The same things were measured in two ways. Each way mixes the same 7 hidden numbers, adds some noise and spreads widely along 6 directions of its own, which tell nothing about the thing.
Some things both ways: the first way, then the second way.
[ -3  -4 -27  36 -41  -6 -19  -1   6  18  35 -31 -20 -13   1  15]
[ -3   3   5  -8   4  -1 -26 -19  30   7   8   6   3 -15   3   7   3  -6]

[-17  14  10  -6 -18  18 -43  -4 -14 -17 -36  13  -9   4  33   1]
[-14  -2  15   5   4   0  12  33 -11 -17 -11   1  13  24 -26  39  13  14]

[ 15 -15  10  -4 -32   1 -17   2  -4   2  47 -37 -35 -29  -9  -4]
[ 26  20 -14  -8  -7  12  -8  -8  -5  25   8  -7   2 -14 -12   1 -26  -8]

[ 10   5 -21  37  -7 -18 -30 -19  -2   8   4 -29 -11  -2  20  10]
[ -8  27  27 -16   1   7 -28 -12  14 -43   3 -23   3 -30   6  40  -3   4]

[ 44  29 -14  30  15 -15 -39  -7  15   3 -22 -22   2  28 -13  41]
[ -8 -26   2  -7   8   2  -8 -48  29   3  24 -11  22  -7   5 -26  -1 -26]

[-15 -34   7 -15 -27  12   4  10  18   9  36 -38  -4 -17  -2 -10]
[ 10  22  10 -13   6 -10 -27  -5   5  -4  -6 -13  16 -22   3  36  -2   7]

[-23 -28   7  -4   5  -3  28  16  25 -17  17  14   0 -24  21  -2]
[ 11  -2 -39  -8 -11  18  20  11 -21   0 -46  11   9  21  19  38   4  28]

[ -6   3 -24   3 -42  27 -20   8   8  29  17 -37 -14   6  14   0]
[ -9   9  19   0  -4   5   2  35  -9 -38  -9   8  -6  17 -15  30  22  21]

[ 16 -22 -10  27 -15  -7   1  12   5  12  59 -24 -10 -36   6 -23]
[ 26 -12  -7 -22 -11   1  -1 -52   3 -31  27  25  39 -12  31 -31  -1  15]

[ -5  11 -13 -25 -41  23 -34 -19  10  28   0 -49 -28  39 -28  38]
[-11  20  -5 -15  12  -8 -16  32 -24 -17 -31 -21   8 -12  -6  59  12  10]

[ 25 -19   9  -8 -15   6 -27  -4 -16   1  21  -7 -38 -28   3 -34]
[-13  11  47   0   3  -5 -14  18  15 -46   5  -1  13  13 -30  20  24   2]

[ -3  27 -15  48 -45  -9 -21 -13  -7   0  78 -38  -6 -44  10  19]
[-14 -41  -5  -7   4 -17  -8 -28  47 -14   5  36 -18  36  32 -31  36  29]

[ 39  10 -27  11   1   4 -25   5  26  14   5 -55   8  29   1  41]
[ 13   8 -20   6   7  17  -1  -7 -18   9   2 -14   1   8   1  -2 -17  -3]

[ 14 -21 -27  44  19 -30  -8 -12  23  -4  19   1   3 -23  -9  10]
[-31 -32 -24 -10   7  16   5 -12 -12 -30   9  27  -1  14  27 -10  18  18]

[  5 -37 -13  -5  21   2   2  22  28  -4   2  -7  18   9  11   1]
[  6 -14 -19  12  -2  18  15   0 -28 -21  -4  29  17  22  22  -5  16  21]

[ 22   3   0  13  11  -4 -23  -5  15 -10 -11 -13  11  -5   3  14]
[ 20  24   3  -9  -3   1  -8  16  -8  24   8 -20   5 -15 -36  24 -23  -7]

[  9 -21 -27  -5  13   5 -28  -5  13  -5  -6 -17  14  14  13  16]
[  4  18  -6 -14  -2  12  -9  18  -2  10   8  21 -23  -6 -12   9  -7  21]

[  6  -7  -9  45  35 -33 -48  -4  -4 -41 -31  32   8 -19  19  16]
[ -4  21  -4  -8  -1  22 -20   3  -5  17   5 -26   1 -39 -18  25 -20 -23]

[ 10 -18 -11 -23   9  22 -21  16  16  -6   1 -36  28  18  30  14]
[ -5   1  12  12  19   1  -2  12  14   5  -3  -1 -16  26  -6  13  13  12]

[ -2   2 -25   0 -10  19 -39  25   1   2   1 -33  26  38  32  17]
[ 37  -2 -16  34   8  16  -5 -10 -22  16  11   2  16  16  13 -32   4   3]

[ -4 -18 -11  22  36 -35 -18 -13  13 -26 -21  35   9   4   2  16]
[  7   8   9 -24  -5 -18 -19  -6  23   8  -8   8  28 -22  -7  26   8   3]

[  2  -2   9  19  17 -34   9 -39  29   9 -33  40 -27   1 -47  -2]
[-11 -20 -23 -21 -21  31   9 -15 -24 -29   0   0  17 -22  19  -4   4  -1]

[ 16  22 -31  46  21  -7 -35   7  15 -11   0  -1  30  -2  26  25]
[ 10  10  -8  -9  10   1  -5  12  -7   5  -6 -38  -3  -6 -15  12   4 -17]

[  5  22  -7 -21 -27  49 -42  17 -10 -17 -35 -17  35  30  66  -6]
[  1  15  25  28   8  -7 -39  -5  16 -20   3 -21   9  20 -22   6  -1  -7]

[-11   2  10 -40 -35  29 -35  -4 -18  -6  12 -32 -14  10  22   2]
[ 20  -2 -12  -5  22 -26 -15 -44  11   9  11   0  34   5  18  -2  -7   1]

[ 48  -2  14  10  16 -11 -36  19   3 -16   8  -1 -25 -11 -21  27]
[  3  -1  -2   1   9  -6  14  24 -24   2 -19 -17  47  17 -30  36  13 -20]

Other things, the second way, with their names:
<754>: [ -9   6   9   9   1  26  -1  26 -18 -38 -32 -48   5   6 -14  31  20 -22]
<705>: [ 14  12  19  -8   4 -17   0  16  18  12   9 -13  -8  14 -34  10   1   3]
<221>: [  2  -2  -6 -11  -3  13  -4 -35  35  22  16  11 -25   2  11  -5 -24  12]
<453>: [ 25   8   1 -28 -21  13  -7 -20  21  13   0 -24  -3 -49   7   9  -8  -5]
<627>: [-26  -9  -2   3  29  -6 -30  -8  12  -5 -10 -29   8  -5  12  28  14 -10]
<808>: [-24  -9   4  16   8   9 -19   4  -1 -38 -12 -14  -1  21   4  11  20   0]
<370>: [-10 -30   1   1 -15  14   7 -10  31 -17 -10  26 -23  37  10 -25  34  17]
<524>: [ 22  15   8 -35 -28   5   6  12   1   2 -10   7  36 -22 -29  42  -8   3]
<737>: [  6   2 -23   9  -4   5   2   6 -28  -8   2  29  14  33 -10  -1 -10  15]
<884>: [ 25  16  11   4  35 -35 -37 -38  33  38  10 -28  29 -15   7  24 -10 -10]
<324>: [-24  -6  13   3  10 -16 -23 -14  47  -6 -12  -1  -5  32 -11  12  12  -3]
<831>: [-15   7   8  -8  -4   5 -34  11  11 -23  -5   5  10 -22 -15  13  20 -13]
<318>: [ 26   4 -20  -5  16 -13   8 -11 -17   9 -19 -25  46   9  -5  19   1 -18]
<388>: [ 25   5 -25  24   6  -7 -15 -22 -20  12  12  18  37  23   1 -11 -20   5]
<414>: [ -6  -8 -18 -31 -12  14   7 -18  13   0   8  35 -12  -3  13  -1  -9  24]
<729>: [  1  47  20 -18  11  -9 -39  15   3 -14   7 -24 -13 -26 -21  51 -29  14]
<449>: [  7  13  -1  20 -18  47 -12  23 -15 -17 -23 -49 -22  -4 -15   6   5 -19]
<466>: [ -2  27  28 -15  -3   7 -25  -7  25 -12  17 -13  -5 -27 -26  14 -14  -9]
<695>: [  4  39  45 -31  -8  -3 -20  19  19 -13  13 -10  -1 -40 -31  49  -8  13]
<744>: [  8 -19  -9  19 -10  16  -6 -29   0  -3  18   8   8   7  11 -30  -1  -1]
<58>: [  6  34   2 -17  -4  13 -26  -4  -4   9  13 -21   3 -39 -21  22 -32 -15]
<133>: [ -4  -2 -12 -12  -5  13 -18   8  -9 -42  -3  -4 -12  -3  12 -10  27   2]
<750>: [ 37  15 -21 -21 -24  16   9 -16 -21  12  19  10  22 -27  -4  -2 -39  10]
<293>: [  1 -32  -6 -20 -20  13  30 -10  -3 -42   1  38  17  13  32 -13  30  31]
<765>: [ -7  15  34   0  17  -5 -10  14  14  16   5 -53   8 -15 -39  47  -8 -23]
<465>: [ 31 -16  -5 -17 -27  -4  -6 -44  57  20  11  43   2   6  15 -43  11  11]
<822>: [-12  15  11  -6 -10  32  -9  -7   8 -21 -11 -16 -17 -15   4  37 -12  10]
<224>: [-17  -3  15 -23   9  -8 -15 -21  26 -33  -1 -12   8 -16  18  23  10   7]
<685>: [  8   3 -17  23  12  14  -7  -7 -19  -4  -3 -20   3  25  -4  -5  -8  -7]
<890>: [ 25  14 -19  -1   7   6   1   9 -33  40  34  -2   9  -2 -41 -16 -32 -19]
<589>: [  2  -6 -18   8   6   9  -2  12  -3   4 -19 -41  -8  15  -7   5   8 -20]
<455>: [-17 -28  11  -1  -8  10  22  -6  14 -12  22  37   1  28  -6 -13  13  22]
<786>: [  7 -15 -33  -3  -6   1   4  -5  -8  19   8  30   4  28  -6 -19  -4   5]
<301>: [ 19  31  14   7 -19  31   2  28 -11   1  -2 -14  -1   6 -46  19 -24  -6]
<177>: [ -6  11 -18 -13  -2   0  -6  16 -18  -7 -27  14  19   9  -9  43  -3   7]
<847>: [ 37   5  -8   1  19 -25   3   4 -10  15   2 -13  28  15 -13  -3  13 -10]
<783>: [-10  13  11   0   4   0 -46  -7  40   7  -1 -40 -18 -14 -25   8  -3 -30]
<140>: [ 31  11  -4 -32 -15 -12  15  12 -20  -1  11  -4  26  -7 -19   5  -8   7]
<617>: [  0 -13   3 -13  -7   0 -24 -43  38   5   6 -11  22 -25  -3 -10   1 -34]
<367>: [  6  -4 -16  28  25   5   6  20 -12  36   4 -10 -15  43 -17 -13   0  -4]
<609>: [ 25  16 -42  17  -8  30 -24 -21 -14  40   6   9  -2  -1   0 -18 -39  -9]
<534>: [ 15   4 -26  -6  12 -13 -10 -10   0  41  -1  -1  21   1  -8  16 -18  -7]
<359>: [-18  -3  29   1 -13  16 -19  13  47  -7 -13   5 -28   9 -19   6  24  -4]
<235>: [ 29   6 -13 -20 -15  10  15   1  -8  13  10  28   2   7  -5  -7 -16  19]
<513>: [-11  14   4  24 -17  58  -8  29 -14  -5 -27 -38 -17   0 -26  28  -9 -19]
<168>: [-20 -34  -8  14  -9  23  -2  -5  19  -5   5   0 -22  34 -10 -38  18 -16]
<373>: [ -2   2  11  40  32  -2 -21   2  -5  -7 -16 -61  16  19 -13  25  10 -26]
<799>: [ -1  -4  -3  38   1  31 -22 -14   9  -5   7 -21 -26  24  -9 -30   1 -16]
<426>: [  8  -6 -19  -7  26 -31 -32 -19   5  -9  -2   1  21  -1  23  -6  26   2]
<820>: [ -7   9   7  -9 -35  29 -10   8  13  -5 -17  19  -7 -10 -17  29 -11   8]
<385>: [ 38  23 -40 -13 -14   2   3  -5 -50  13   5  16  54 -10  -9   5 -33   1]
<342>: [  7 -23  -9   9 -14  27   2 -33  17  -4  16  18 -14  12  22 -41   6  10]
<840>: [ -4   7  13   1  14 -25 -27  12  12 -33  -9  -3  20  25 -17   3  31  -4]
<332>: [-10 -13 -35  15 -15  60  10 -11 -17   1  -4  12 -16  13  11 -16 -17  -5]
<690>: [ -9 -15 -20   5 -20  31  -5   2   5 -16   7  35 -47  27   8 -33   5  26]
<441>: [  5   3   4  -7   5   0  -2  10  11  15   6 -15 -10  11 -33  -3  -2 -14]
<630>: [-31  -1  17 -12  -5  18  -7  18   0 -60 -18  -6 -15   2  10  34  31  19]
<675>: [ -6 -12  23  -2  23 -26 -23 -23  42  -9   7   2  18   7   9  11  31   7]
<14>: [  0  22  -8  12 -19  52  -6  30 -20  -3 -36 -30 -18  -2 -18  33  -6  -9]
<477>: [ 31  15   1  -1  21 -46 -27   5  -1  22   3  -8  56   1 -33  11   6 -20]
<680>: [  1 -20 -23 -27 -10  12  -6 -33   8 -17  19   5   3 -14  14 -35   4 -12]
<780>: [ 14   4  15  -1  -6  15  10 -13   9  11  15 -25   6  10 -24  -3 -13 -17]
<338>: [ 11 -17  10 -20  14 -20  23 -36  16  22  45  12  32   5  -9  -6 -15   4]
<633>: [ 18   9  -1 -15 -17   9 -12 -24  23   1   6  -4   0  -9  -3  -7 -15   1]
<480>: [  1 -23 -10 -26 -25  21  12 -43   7 -35   6  17  23  -8  32  -5  -2  14]
<755>: [-28  12  11   3  20  10 -12  13 -11 -33   0   7  -3   6   5  38   7  20]
<747>: [-22  27  -5   2  28   1 -30  25 -32 -17  -6 -23  11  -6 -20  41  -3 -14]
<616>: [  9  -9 -29 -10 -43  54  16  17 -17   3   7  31 -36   7 -17 -34 -12   6]
<352>: [-19 -13   9   0   1  22   3   2  -3 -44 -11 -19   2  10   8  13  32   0]
<134>: [  6 -11 -10  -7  -5  10  17   2 -20 -23 -17   7  32   6   5  11  21  -1]
<421>: [ 11  -1   6 -20 -13  -6 -10   9  13 -17  -9  -1 -13  -6  -5   0  24  11]
<530>: [ -6   7  16 -30 -33  24  -8 -37  34 -26  22  12  -7 -23   6  10 -30  15]
<878>: [-20  -7   4   2  17   0 -13 -21  12 -15   6  -8   6  11   4  18  -1   1]
<288>: [-12   5 -10   0 -25  53 -17 -10  -7 -15  -4   0 -12 -24   1  -3  -8 -17]
<163>: [ 28  16  15 -19  -2 -31 -20 -20  32  12   2  27  36  -7  -2  25  -2  23]
<825>: [  6  -3 -12  25  14  17 -11   1 -20  -9 -18 -31   6  18   9  -2  13  -9]
<727>: [ 12 -42 -22  19 -10  20  22 -22  18   6  -1  41  -7  63  10 -69  27   5]
<800>: [ 25  21 -14 -15 -34  25  -8  -1   9  22 -21   8   3 -18 -17  20 -17  -4]
<266>: [  1 -32 -11 -10  11 -16  13 -33  19   1 -15 -11  32  15  26  10  22  -1]
<459>: [ -7 -24 -40  14  22  11  -5 -12  -2  22   6  -3  -8  30   4 -47  16 -27]

Some of these things the first way, each followed by its name:
[-19 -28   1 -17 -33  35  10 -13  19  15  23 -40  12 -26  18 -32]
<729>
[-30   6 -38  13 -47  26 -32   4  -1  13 -18  18 -19  16   4  -2]
<831>
[-13  11  10 -17 -43  26 -16  -3   1  16  -5 -25 -24   7   7  -6]
<750>
[ -3 -20   2 -37 -28  34 -17   1  13  25 -10 -52 -14  24  -1  -2]
<695>
[  1  21 -20 -20 -31  27 -20   8   5   6   3 -29  -7  49  17  29]
<465>
[ 39   6   9  17  24   0 -25  26  13 -44  -3  14  25 -34   9  14]
<616>
[ 12  -5  17  28  -6 -28 -22  -6 -12 -30  26  22 -26 -51   0  -6]
<359>
[ 10 -13   4 -37  10  28   8   1  19 -15 -29  15  13  12  20 -14]
<324>
[-24  12  -2   1 -36  26 -21  -5   9  24 -33  -9 -15  15  20  -4]
<765>
[-11 -26  10 -15 -10   8  13 -16  15   7 -15   2 -11 -10   8 -30]
<878>
[-24 -12 -19  20   7 -29 -15 -37   6   4 -13  -3   4  17  16   6]
<884>
[-20 -17   5 -22 -23  22   0  16   6  15  17  -3 -27   2   7 -11]
<293>
[ 42  16 -13  -8  18   8 -41  24  12  -7 -11 -23   3  39  12  45]
<318>
[-19 -18  10 -17 -22  38   2  24   8 -25   9  24   9 -41  32 -32]
<786>
[  6  -5  -1  36  -3 -17 -31  26  -5 -18  11  14 -18 -29  20  11]
<524>
[ 18  19 -15  44 -17  -4  -5  12  19   9  21 -15   2 -15   3   6]
<449>
[ 25 -22  -3 -11 -17  25  -6  31  16  -3  57 -13 -14 -39 -22  -7]
<459>
[-42 -32 -16 -20 -50  38  12  16  13  31  30 -25 -10  -1  21 -33]
<675>
[ -6 -21 -23  12   2   4 -33 -14   0 -11 -24  25  -3 -11  11 -11]
<747>
[ 25   2 -30  -7   4  41 -37  39   3 -24  13  -3  36   5  44  -4]
<840>
[  4 -15  21   1   6 -11   2  19  17 -15  36  -5  -4 -22  -3  10]
<266>
[ 23   0  12   3  38 -18 -23 -10  14 -29 -39   6  34  21   5  16]
<744>
[-10   8  -9  37 -13  -7  -4  -8  11  -7  43   9   5 -38   5  -7]
<421>
[ 12  -8  15 -27 -13  19 -27  -2  -8 -23  36  -5  -4 -28 -12 -13]
<133>
[  8  16   8  -7 -28  15 -14 -20   2  18  21 -28 -29 -10  -4  -6]
<705>
[ 28  -1  -5   3  -5 -17 -32  -2  -5  14  13  -8 -57  13 -31  25]
<134>
[ 35  -3   0 -11  11  35  -7  41  40 -23   0 -24  56  -4   9   8]
<783>
[ 15   8 -17  -1  -5  12 -36   6   3  16  -7 -24 -11  29   9  21]
<352>
[ 46  29 -35  41  31 -13 -19  -9  36  19  -8 -21  19  25  -7  37]
<140>
[ 26  16  -4  19  -4 -23 -25 -36   6   2   2 -17 -19   2 -28  18]
<808>
[ 32 -19  -4  41  15 -19 -31   1  -8 -23  21   4  -5 -53  25 -16]
<466>
[ 10 -30 -13  13 -20   8 -45  17  -9 -10  45 -56  -3 -31  27   9]
<755>
[ 47 -12  21  -9  34 -12 -18   8   9 -19  -6  13 -14  -9 -22   5]
<754>
[-22 -21   8 -32  -9  25   0  -7   8  -2 -18  14  -7  -1   5 -24]
<630>
[-24 -20 -14   0 -23  14  34  17  33  16  -9  15 -21   6   5 -13]
<800>
[ 26 -21  17 -41   2  46  10  41  23   6 -12 -14   5   4  33 -29]
<780>
[ 25  12 -11  35 -16  -9 -33  -1  -8  -7  29 -20 -10 -25  24   2]
<685>
[ -6 -16   6 -31  -5  45   5  47  30 -13 -20  16  26  10  17 -17]
<617>
[ 19  34  11  29  11 -18 -55  -7 -15 -43  -1  17   3 -24  17  24]
<589>
[ -7  -5 -28  46 -52   3  -9  14   1  11  50 -32  -7 -32  33 -11]
<388>
